The same things were measured in two ways. Each way mixes the same 4 hidden numbers, adds some noise and spreads widely along 3 directions of its own, which tell nothing about the thing.
Some things both ways: the first way, then the second way.
[  1   7   1  -5  -1  12   9 -11]
[  3   3  -9   1   3   7 -10 -19 -23  12   0  -6  16  -3]

[ 22 -27  20   2  23 -31  -8  14]
[ 17  11  11 -44  -4   3  -5  30  -2  -7 -24   3  -5 -18]

[ -8  13   3   6  30  18   7 -20]
[-11   9   7 -20   5  13   7   7  -1 -15   1 -11   3   6]

[ 38   8 -10   9 -15  23 -16 -32]
[ 13  -3  28 -17 -10   4   1   0 -23   7 -11 -18  -5  -3]

[  7  -7   3  -9  22 -13  14  20]
[ -2   9  -5 -42  13   3  -1  19  12 -25 -14   4   3  -2]

[ 12 -19  24   4  35 -23  11   5]
[  2   9   7 -42   6   8   3  24  -5 -14  -6  -1  -2 -13]

[ -3  30 -41  13  -5  17  -4 -14]
[-14   5  18  -3  -3  16  18  -9 -20   5   4 -15  12  16]

[  3   0  12  -1  31  14  15 -15]
[ -2   5   0 -25   8  14   4   5  -6 -17   0 -10   4   0]

[  5   5 -18 -17  -9  17 -29   6]
[  7   6  -7 -10   3   3 -17  -5 -15  10  -6   1   9  -5]

[  5  18 -22  18 -16  12  -1  -1]
[  0   2  30 -17  -1  -7  24 -14 -24  16  -2  -3  15  16]

[ 17 -17  22 -11  -2  -1 -16   1]
[ 19   2   3 -30  -4 -13 -21  13   6  -2 -26   4  -5 -13]

[ 12  -2   8 -19  11  -1  19   9]
[ 19  -4  -5 -33  11  -9  -3   4  12 -24 -12   1  -1  -2]

[ 40  -2 -25   2 -31 -12 -22   2]
[ 17  -1  28 -20  -4  -5  -1  -3 -32  25  -4   5   3  -8]

[ -3   1  -5   8  28 -10  -2  -2]
[ -6  12  10 -28  -4  15   7  14   0 -10  -9 -11   1   2]

[ -5  19 -28   6   4  13   1  15]
[ -2  12   7 -22  -1   9  26   4   3  -5 -14  -8  12  16]

Other things, the second way, with their names:
(407): [ 17  -5  26 -15  -5 -14  10 -13 -28  22  -4   0  14   4]
(510): [  9  11   9 -28  -6   4   4  12  -3  -4 -19  -4   7  -1]
(267): [ -6  14  14 -39  -5  -3 -22  16  -7   5 -11  11  -4 -14]
(422): [  4   3   1 -22   3  12  12   7  -8  -6  -6 -10   6   5]
(538): [  0   7  51 -26 -11   9   7  11 -37  16   4  -5  -6  -7]
(251): [  4   5   0 -21   7   1  -6  -5 -24   5   1   8  12 -11]
(61): [ -3   5 -25 -19  15  -2   4 -13   5 -12  -4   9  22  10]
(492): [  4  -1  37 -11  -5   1   2  -8 -39  22   6  -8   1   0]
(486): [ -6  10  35 -24 -14   6  -1   9 -22  14   0  -9  -6  -4]
(259): [  1  15  14 -40  -4   7   5  17  -5   2 -12   4   6  -4]
(398): [ -3   9 -26 -24  12  -6  -4  -2  13 -14 -14  14  20   5]
(440): [  4   2  -2 -37  14  -2  13   8   7 -24  -8   0   4   4]
(110): [ -3  12  19 -16   2   6  15 -12 -45  30   7   3  22   5]
(365): [  2  10 -13 -36   5  -1 -36  16  11 -19 -13  12  -4 -15]
(89): [  4   0  25  -4  -4 -14   3 -25 -31  29   2   3  18   6]
(44): [ -1  -3   2   3   5   5 -14  -9  -3  -3  -2 -17   1   8]
(462): [ 16   1  11 -16  -4  -2  -7   0 -15   7 -15  -8   6  -3]
(249): [  1   2  22  -6 -13   5 -13  -4 -15  14 -12 -17  -3   1]
(428): [  8   1   3 -39   9 -13 -20  13  -4 -14  -8  11  -5 -12]
(278): [  3   6  11 -16  -3   7 -12   1 -13   6 -11  -6   2  -3]
(328): [ -5  11  10 -29   3  -5   3  -3 -16  13  -4  11  18   1]
(142): [  1   6   7 -19   8  12  12  -6 -29   9   6  -4  13  -1]
(96): [ 11   1 -12 -15   5  -2 -26  -7  -8  -4 -10   1   4 -11]
(265): [ 15   2   2 -30   8 -12  -8  -1 -17   4  -6  14  10 -11]
(389): [  2   5  13 -25  -6   3 -14  12 -13   0  -9  -2  -5 -11]
(414): [ 13  -5   7 -25   6  -1 -13  -1 -23   0   0   2  -1 -11]
(483): [  1   1  14  -9   4  -5   3 -19 -25  10   7   0  12   5]
(375): [  3   4  -7 -42  13  -7  12   8  24 -30  -8   6   7   9]
(546): [ 21  -2  20 -36   6   0   8   8 -18  -6  -5   1  -1 -12]
(180): [-10   3  -9   7   7   5   2 -29 -19   8  12  -6  25  16]
(332): [ 10   2  41 -21  -6   2  14  -1 -45  31   3  -2   7  -5]
(228): [ 15  -1  18   5 -11   6  -8  -7 -21  20 -11 -19   5  -6]
(255): [ -4  11  35 -33  -7  -1  18   9 -13  13  -9   3  11   9]
(474): [ -1   5  20 -51  13 -13   3   7 -11 -10   0  22   7  -7]
(216): [  9   3   3 -40  11   2   5   4 -24  -1  -2   9   9  -9]
(426): [ 18   0  -2 -18   1  11  11   2 -19   1 -10  -5  11  -5]
(504): [ 11  11  17 -53   1  -7   2  25   9 -16 -19   5  -7  -8]
(505): [ 11   2  14   9 -13   5  -5 -12 -22  27 -14 -17  13   5]
(82): [-12   9  -9  -2   6  13   0  -6   0 -13   1 -11   8   9]
(376): [ -6   4  -3   4  -2  28  -1  -8 -20   4   2 -21  12   3]
(282): [  2   7  20 -42   1  -5   9  15  -3  -9  -9   7   2  -1]
(69): [-19  12   6  -9   0  20  29   0  -1  -4  -4 -19  19  22]
(254): [-19  14  -2   1  -6  23   4  -5  -7   7  -5 -15  13  11]
(309): [-11  10  29 -25  -3   8  23  -1 -12   5  -1 -10   7  12]
(427): [ 14  -4 -12 -20  13   3 -18  -3  -3 -13  -7  -2  -2  -9]

Some of these things the first way, each followed by its name:
[  7   1  15  -1  -1  32 -23 -13] : (462)
[ -3   8 -27  21  -4  -9 -24  18] : (255)
[ 11 -13  18   7  13 -12  -8 -13] : (389)
[  9  -1 -26  21  -1 -13 -38   8] : (332)
[ 11  -5  21 -21  16   9  11  -8] : (427)
[ -2  16   1  -5   0  29   2 -39] : (44)
[22 -6  3 -6  0 -3  3  6] : (251)
[ 4 -4 11 -8 26 -4 28 14] : (440)
[-15   3 -28   5   1 -20 -33  26] : (407)
[ -2  17 -17   1  12   8   8 -27] : (376)
[-8  8 26 -8  6 10 57  3] : (61)
[  0  11   8 -21 -10  44   7  22] : (398)
[  7   3  -2  21   0  -6 -16 -26] : (492)
[ 12   1  -2  -2   6  13 -14   2] : (510)
[ 12  -6  29 -18   2  20   0 -14] : (96)
[ 10  12 -19  16 -10  21 -19  15] : (110)
[-11   1  -7   8  -1  -6 -15  26] : (328)
[-9  1  1  7 30 -6  5 10] : (142)
[-27  34 -37  13  20  13   9   2] : (69)
[  9  15 -30   9 -47   6 -19   3] : (89)
[ 30 -14  13   2 -15  -1 -16 -11] : (267)
[  9 -18  27 -14  17   0 -13   4] : (428)
